All groups share one centre, and each spreads out both ways along 11 directions, with some noise.
In the rows, 128 means zero.
Some rows, each with its group after it:
[136 134 176 173  91 136 151 124 157 163 183 143 139 127 136 161  75] : (0)
[127 127 159 115 168 103 153  99 132 118 155 144 123 149 162 142 159] : (1)
[147 111 128 155 114 139 147 197  84 102 111 139 167  89 126 114 171] : (0)
[151 157 129 118 127 138 121 146 133  75 120 150 150 151 121 152 169] : (2)
[182 117 131 119  90 129 131 136 104 129 114 134 126 104 124 138  62] : (5)
[106 121 182 131 183 141 146 139 113 142 112 163 144 133 118  97 185] : (4)
[125 168 151 147 175 105 143  85 128 119 125 134 137 121 121 148 179] : (5)
[116 115 141 113  95 117 100 145 138 127 143 142 167 116 110 112 147] : (1)
[121 146  81 145 125  69 106 129  95 106 155 122 146 147 166  79 177] : (0)
[121 105 162 116 134 120 118 147  84 156 198 139 141 103  93 109 130] : (5)
[151 119 136 121 148  93 177  81 156 115 226 124 161 115 122 139 137] : (1)
[136 166 126  75 112 163 113 103  85 139  63 168 183 146 188 170 116] : (3)
[123 144 122 141 173  96 129  94 163 155 128 111 129 119 137  94 155] : (6)
[115 142 133 106 153  99 163  82 134 126 139 141 164 136 128 113 185] : (4)
[181 145  60 107 117 109 156 101  97 135 156 118 175  95 107  88 110] : (1)
[182 151  82 139 112 113  88 150 133 133 131 135 164  95 133  95 168] : (2)
[156 160 159 126 157 113  91 148 172 153 165 134 142 117 124 129 150] : (4)
[113 108 111 131 167 130 133 103  57 115 135 136 183  80 152 138 204] : (5)
[143 136 133 101  86 131 128 125 113 127 161 142 190 126 164 169  92] : (0)
[112 173 143 114 127  98 116 133 119 143 112 116 131 122 112 145 136] : (3)
[149  94 139 168 183  85 108  90 162 121 153 108 154  92 193 103 141] : (2)
[109 115 151 130 129 124 116 128 113  74  90 153 115 186 163 124 140] : (1)
[155 169 130 174 145 123 124  98 114 100 125 148 102 161 158 159 146] : (2)
[159 149 137 181 126 129 123  95 168  88 108 161 163 138 154 129 160] : (0)
[157 138 106 181 119 116 131 129 142 107 108 146 117 156 193 107 152] : (6)
[ 75  97 216 153 156  95 176 131  86 133 145 144 139 129  76  86 130] : (1)
[113 110 179 146 132 144 163 151 107 105  91 157 132 160 109 101 109] : (1)
[111 131 171 165 147 128 177 162 146 121 134 128 131 126 133 140 160] : (2)
[116  94 136 125 127 124 101  91 163 132 150 118 144 124 151 132  91] : (2)
[ 85 116 164 159 130 166 113 152 117 144 160 121 154  83 100 177 142] : (6)
[153 145 116  71 149  99 144 107  79 137 156 137 116 145 135 120 120] : (1)
[107 118 129  85 122 100 127 143  90 163 118 136 198 120 152  68 136] : (5)
[101 153 160  56 162  61  69 105  87 116 185 130 190 136 110 108 171] : (4)
[184 161 123 122 145 102  66 134 122  83 141 122 103 150 127 131 103] : (2)
[126  57 121 125 124 130 165  54  98  80 168 144 218  84 135 132 140] : (6)
[100 117 163 177 168 153 155 118 142 123  95 119 127 128 144 140 107] : (4)
[161 133 109 127 121 129 106 114 113 178 208 147 175  84 127 124 157] : (3)
[ 69  81 147 116 170  94 101  94  90 137 192  82  92 115  81 109  82] : (6)
[143 141 113 117 137 102 107 109  88 118 136 143 138 119 106 103 173] : (5)
[146 160 148  88 147  70 113 131  79 145 143 135 158 129 139  95 126] : (5)
[126 126  93 157  92 122 148 127 147  98 100 146 131 179 187  93 147] : (6)
[203 175  65 106 167 131  98  92 112 108 124 106 123 101 131 150 121] : (4)
[116 129 156 144 192 139 104 119 130  73 105 136 119 158 129 124 152] : (5)
[176 134 142  89 134  80 114 149  61 125 133 167 170 136 154  62 135] : (5)
[ 70  74 203  35 143 129 128 133  56 153 112 136 193 119 126 107  57] : (2)
[130 122  55 100 105 116  83 157 155  94  85  98 163 112 124  73 162] : (2)
[137 154 113 115 168 102 133  80 100 119 150 111 133 118 121 134 129] : (4)
[ 94 119 104 121 122  97 119  89 106 110 147 121 120 140 148 136 160] : (2)
[178  98 134 110 171 167  87 142  99  46  81 159 191 118 158 114 143] : (5)
[139 116 153 104 148 104 125 102  88 131 131 135 125 115 112 116 109] : (6)
[131 131 128 184 190 115 135 148 169 175 176  96 114  92 178 131 172] : (0)
[100 131 154 110 150 113 129 117 139 156 172 147 152 146 110  95 163] : (4)
[ 94 114 105  97 158 108 133 144  94 136 139 106 148 122 167 111 165] : (0)
[ 99 128 111 125 199  99 127  87 127  84  91  85 150  88  88 113 180] : (3)
[137 132 128 101 146  95  90 152 126 104 167 138 182 123 112  79 185] : (3)
[103 139 191  90 202 137  63 137 142  90 111 133 173 159 132 122 117] : (4)
[170 149 121 136  81 163 124 139 168 108 145 175 142 153 107 136 152] : (2)
[ 99 108 141 148 172 143 127  89  69 101 148 122 170 111 137 147 121] : (4)
[148 118 131 174 132  67 112 138 116  69 180 126 113 113 136 129 201] : (3)
[ 83 140 124 149 117 104 142  68 120 133 154 147 179 139 124 109 170] : (0)
[ 92 112 116 113 154 108 168 153  87 133 149 118 159 128 175 103 185] : (0)
[144 109 146 103 167 102 124 149 101 127 191 162 170 154 102  22 166] : (3)
[107 125 135 124 100 119 142 139 157 146 200 126 149 152 147 135 120] : (0)
[118 176 181  86 179 140  71 151  75 139 109 113 157  85  81 184 111] : (6)
[150 123 107  63 123 115  90 110 101 116 143 163 157 115 101 117 202] : (0)
[126 147 103 132 170 114  91  91 139 119 115  97 121 125 181 154 133] : (1)
[145 124 145 140 153 101 130 127  76 141 146 158 143 121 128  79 171] : (5)
[162 132  93 162 116 139 120 103 123  94  78 119 105 114 156 159 102] : (5)
[112 133 131 153 145 145 138  97 148 120 126 141 152 125 117 142 171] : (2)
[131 143  72  73 117 174 161 126 149 197  60 116 168 102 131 104 105] : (1)
[ 90 151 149 159 174 143 135 131 144 152 112 121 159 100 126 143 182] : (6)
[132 124 168 109 165 169 110 145 140 141 160 163 223 128 150 109 137] : (3)
[146 127 104 150  95 121 115 133 136 125 128 128 146 121 137 105 114] : (1)
[151 115  98 142 129 153 121  99 147 102 114 142 164 112 165 143 151] : (3)
[107 151 174  95 196 118  86 115 146 128 149 129 190 120 115 127 163] : (4)
[126 106 149 163  87 107 151 150  76 127 140 142 122 100 133 145 144] : (4)
[107 115 105 109 119 110 103 114 134  79 128 103 138 106  97 148 155] : (3)
[152 123 139 163 140 127 103 131 102  79 168 138 154 111 159 162 148] : (6)
[139 142 146 164 182  81 111 126  93 122 143 114 111 120 136 104 136] : (3)
[145 143  66  15  91 133 127 118  96 163 155 169 165 130 139 133 215] : (1)
[123 145 125  95 205 169  83 137 128 185 116 118 144  76  74 111 170] : (4)
[107 152 156  89 199 127  93 124  96 133 116 137 178  82  97 146 224] : (6)
[156 154 119 125 125  93 110 134 121 147 172 138 148 111 120 110 174] : (3)
[113 126 156 139 155 114 146 176  92 152 183  98 135 106 149 139 107] : (0)
[ 95  98 105 112  81 165  92 106 109 148 178 134 196  64 132 202 165] : (3)
[166 191 112  91 162  82  97 130 141 101 127 135 145 164 156 102 167] : (6)
[114  79 174 195 138 148 147 111  81 100 173 126 154  83 137 179  83] : (6)
[ 96 129  81 131 138 113  94 113 146 104 100 109 150 135 140  93 178] : (0)
[117 131 177  92 176 104 151 122  60  80 124 136 140 168 170 156 115] : (5)
[161 129 150 125 100 123  91 162 174 135 145 128 166 102 118 121 100] : (1)
[106 149 115 131 169 109  87 119 130  94 106  77 127 114 136 155 123] : (2)

New rows, each followed by its group:
[148 136 140 106 119  91 143 120  77 135 132 154 147 124 127 100 141] : (5)
[105 126 184 189 207 143 165 182 161 119 121  74 121 132 196 158  72] : (0)
[162 109 108 145  96 147 134 110  90 101 196 165 165 123 143 145 152] : (4)
[180 139 126 142 122 144 103  75 140 106 119 178 166 145 191 144 138] : (2)
[171 153 133 147 127 116 114 133 122 148 139 143 127 140 163 111 114] : (3)
[148 115 123 125 114 138 129 124 129 104 105 180 165 125 158 122 209] : (6)
[141 136 106  98 132  53  45 151  76 102 206 104 135 105  93  94 168] : (3)
[138  98 121 118 147  93 127 123  95  86 153 136 108 154 108  63 138] : (3)
[112 131 117 119 147 138 118 102 125 134 149 121 164 112 110 133 140] : (4)
[152 111 106  87  93 116 147 129  92 102 109 184 196 139 159  84 193] : (5)
[133 151 143 113 192 113 177 100  95 148  92 162 164 146 124  57 170] : (3)
[179 158  83 136 124 137  95 113  99  87 174 140 146 124 137 163 154] : (1)
[196 164 114 103 147  73  94 142  81  93 124 161 136 181 167  51 140] : (3)
[131 164  93 148 158 114 128 165  82 121  54 113 163  95 141  90 185] : (2)
[ 79 125 120 102 135 115 118 101 109 108 125 133 167 136  97 102 170] : (0)
[ 88 132 157 121 162 127 129 149 118 107 134  96 156 135 137 143  93] : (0)
[ 87 175 135 169 138 150 172 181  72 175  72 122 123 111  69 105 157] : (2)
[155 153 164  88 192 120 103 101 144  76 170 114 109 163 148 192  86] : (1)
[121 172 116 127 126  90 112 103  88 112  77 106 109 111 144 180 142] : (3)
[158 148 145 114 106  99 143 111 112 148 123 141 121 118  87 115 106] : (5)
[121  75  99 135 168 124 119  94 151  52 132 102 136 109 101 109 155] : (3)
[138 141 118 133 160 106 119  67  90 116 145 156 162 117 158 135 196] : (2)
[111 120 163 144 137  96 131 168 111 185 135 130 138 151 166  47  91] : (5)
[121 122 150 137 161 122 158 126 110 183 167 123 119 105 160 141 141] : (0)
[139 129 133 156 121 168 132 108 140 179 140 166 177  96  99 107 151] : (2)
[128 109 142 139 130 141 161  93 136  92 128 129 189 121 146 141  93] : (6)
[ 87 131 111  89 152 134  91  93 141 131 149 109 183 123 112 124 126] : (4)
[147 165 121 152 151  84 115 113 134 138 125 114 148  89 156 131 171] : (4)
[118 127 179  87 174 130 141 131 120 103 102 152 206 134 150 119 145] : (5)
[135 169 105  81 108  64  88 127  87 140 166 111 151 133 171 134 120] : (5)
[108 177 192  98 155  79 157 105  98 118 155  91  86 158 142 225  44] : (5)
[158 140  85 102  99 102 128  95  49 124 112 167 135 145 172 115 160] : (3)
[148 130  67 138 112 135 151  74 136 113 152 141 136 166 159 110 127] : (4)
[186 103  93 126  97 139 138 125  93  84  87 168 168 110 172 119 150] : (5)
[ 88 126 201 105 174 109 149 164 104 124 183 126 180 158 224 159 112] : (5)
[184 134  74 127 109 153  97 117 141 101 151 157 147 155 171 116 137] : (4)
[191 157  87 144 135 126  91 109 125 138 107 127 123 134 183 113  85] : (3)
[166 142 102  81  79  84  90 182 119  78 169 126 122 153 135 132 145] : (2)
[120 137  90 121 134 105 142  92  84 161 165 133 135 112 141 117 189] : (1)
[196 169 145 157 108 126 136 161  77 134 117 183 111 163 148 102 122] : (2)
[144 146 148 140 154 110 128 118 113  63 174 150 118 169 175 186 176] : (5)
[ 98 113  75 139 104 105 114 136  66 173  80 148 132 115 151  53 214] : (4)
[139 148 116 175 146  87 110  95 160  94 148 149 123 165 143  85 201] : (0)
[107 178 159  73 167 128  96 159 111 115 103 141 149 153 100 134 173] : (6)
[137 143 123 139  88  91 107 115  94 115 172 157 155 129  92 103 168] : (0)
[116 135  83  73 121 134  81 133 128 100 118 111 177 110  80 114 166] : (2)
[142 126  97 148 111 123 120 106 136 135  77 156 126 128  90  53 170] : (5)
[115 180 119 109 157  83  97  87 131 141 104 112 146 120  97 108 156] : (5)
[149 128 119 105 104 141 151  93  99 133 128 166 136 135 143 151 137] : (3)
[198 144 121 114 144  75 133 110 108  94 149 146 159 125 162  99 143] : (1)
[136 135 135 135  82  75 159 140 132 122 105 129 111 128 139 134 145] : (4)
[154 123 112  79 138 124 117 128  79 140 119 137 139 105 172 138 138] : (0)
[107 118 121  98 130 119  88 146 130 146 137  94 172  80 120 120 118] : (2)
[149 157 132 143 112 124 133 134 112 110 134 156 123 157 152 152 153] : (2)
[ 68 138 115 130 118  96 152 105  59 160 160 103 176 123 160 126 104] : (0)
[147 166  83  64 100  94  49 161  91  82 133 101 143 128 141 162 124] : (2)
[ 87 120 144 156 177  99 111 125 104 116 118  94 126 116 130 108 136] : (3)
[137 146 162 123 194 125 146 100 134 126 170 162 162 145 130 114 181] : (4)
[131  74 163 122 123 159 128 176 131 122 142 180 174 152 125  61 143] : (5)
[126 136 124 108  99  98 109 132  82 140 206 137 167  97  83 123 164] : (0)
[111 126 147 168 119  78 164 133  74 181 197 128  90 135 162 116 128] : (5)
[ 92 154 133 118 110 137 129 137  97 165 158 115 186  90  94 150 127] : (6)
[119 115 109  87 129 118  81 113 135 168 163 125 111  96  68 113 176] : (0)
[170 141 141 108 143 112 155 140  93  85  75 159 111 151 141 118 158] : (4)
[ 93 135 155 152 105 119 125 122  58 102 118 141 187 100  42 112 133] : (0)
[138  96 130 143 125 149 156 121  66  69 103 174 167 130 161 135 170] : (4)
[120 150 168 118 133  97 157 129  96 124 124 157 126 149 117 127 158] : (3)
[113  92 134 142 109 154 130 124 113 103  94 149 144 126 149 135 131] : (6)
[136 166 122 140 101 117 107 184 134 130 159 104  97 129  96 152 118] : (2)
[127 135 132 136 128 140 144 133 127  91  75 150 153 151 162 126 155] : (2)
[103 130  74 148 117  93 171  92 105 166  91 125 118 121 147  80 178] : (4)
[117 130 147 166 152 128 164 114  85 134 167 131 153  99  81 116 131] : (1)
[102 123  83 110 158 135 117  82  70 155 163 140 157 127 117  82 173] : (4)
[100 142 174 109  79 147 135 161 136 182 158 158 158 142 124 148 122] : (3)
[ 98 120 168 164 123 106 164 137 128 136 135 127  84 146 113 128 123] : (3)
[182 147 144 125 121 113  90 166 105 104 127 125 124  89 127 171 121] : (4)
[121 100 146 125 138 118 125 106  99 144 110 139 144 130 157  85  96] : (2)
[137 163  95 146 231 140 132  42 149 128 140 126 145 165 166  90 138] : (4)
[ 99 133 133 149 111 116 124 147 103 106 140 118 169 119  95 112 136] : (0)
[105 141  75 105 126  97  90  58 127 110 170 117 197 143 160 106 149] : (4)
[113 147 154 150 154  79 146  91 145 123 148 131 153 148 161 112 154] : (4)
[116 117 178 145 152 157 151 144 111  83  91 149 182 108  93 136 152] : (0)
[173  98 110 118 152 145 127 213 105 128 100 125 110  83 169 118 183] : (0)
[125 126 107 133 160 115  98 153 144 155 150  90 101 104 144 118 142] : (0)
[157 126 148  82 122 142  89 161 150  67 128 160 177 177 142 112 122] : (3)
[ 80 118 168 104 153 108 108 117  96  88 127 157 188 162 151  98 167] : (4)
[140 127  79 153 124 178 121 107 167 128 120 117 170  87 139 154 140] : (4)
[112 119 132 124  72 123 153 112 110 114 127 144  97 139 125 179 136] : (3)
[137 146  91 130  87 126 118  89 143 111 135 121 107 117  94 178 143] : (5)
[146 174 143 160  92 130 124 145 138 190 117 141 115 142 172 139  85] : (3)
[123 128 169  94 123  97 110 140  50 122 172 146 110 151 118 141 113] : (3)
[110  94 108  86 137  90  94 105  90  85 160 124 115 160 123  90 148] : (6)
[118 137 111 101  78 101  95 102  80 184 185 122 135 108 102 133  92] : (0)
[156 113 103  89  85 107 144  91 141 162 128 155 152 117 121  84 141] : (6)
[148 152 121 116 151 102 147  81 120 116 125 120 119 102  90 145 155] : (3)
[100  97 115  78 174 121  68 105  99 103 188  88 171  75  61 122 139] : (3)
[ 95  70  55  95 124  74 112  84 102  89  93 119 149 141 162  35 186] : (2)
[137 128 161 137 146 134 131 112 160  97 146 142 138 143 133 153 137] : (2)
[107 133 116  86 167 157 100 120 116 152 126 105 142  97  74 130 128] : (4)
[126 114 195 147 120 103 115 160  90 100 145 142 133 126 139 149 112] : (4)
[116  68  95 178 196  92 113  77  96  48 140  79  90  92 121 113 151] : (3)
[143 129 122 147  84 129  67 162 198 153  98 125 181  85 153 116 141] : (1)
[ 87 140 174 128 124 114 142  80  73 105 138 151 191 135  82 127 123] : (0)
[151 123 153 173 107  83 106 139 152 139 189 139 150 104 141 115 159] : (1)
[129 152 134 169  97 115 111 112 160 125 178 133 163 129 125 141 112] : (0)
[ 97  92 196 166 144 135 181 164  63 132  85 159  76 150 123 103 122] : (4)
[ 99 119  91  87 114 116 135 129  89 116 104 125 161 148 172 106 140] : (0)
[175 141 135 111 157 125 117 114 113 114 152 158 167 128 139 112 157] : (3)
[150 135  84 120  90  95  95 120 118 105 132 114 103 126 129 139 131] : (3)
[107 128 115  97 106 136  99 154 167 142 136 126 182 130 106  88 137] : (3)
[155 146 129  93 123  94 161 103 114  90 132 142 132 145 125 140 149] : (4)
[ 85 149 144 170 201 110 111 113 136 137 141 109 152 125 175 126 181] : (5)
[136 144 125 107 137 111 125 162 103 108 134 132 157 117 101 112 183] : (2)
[113 135 169 124 140 155 134 141 132 138 133 138 159 118  95 145 125] : (2)
[161 154 128 129 139 137 127  82  31 172 127 166 137 124 199 158 111] : (3)
[148 153 118 144 106 121 147 126 134 124 106 140 151 148 165 119 119] : (6)
[181 150 172 116 162 167 188 145  91 122 130 154 183 111  66 115  89] : (1)
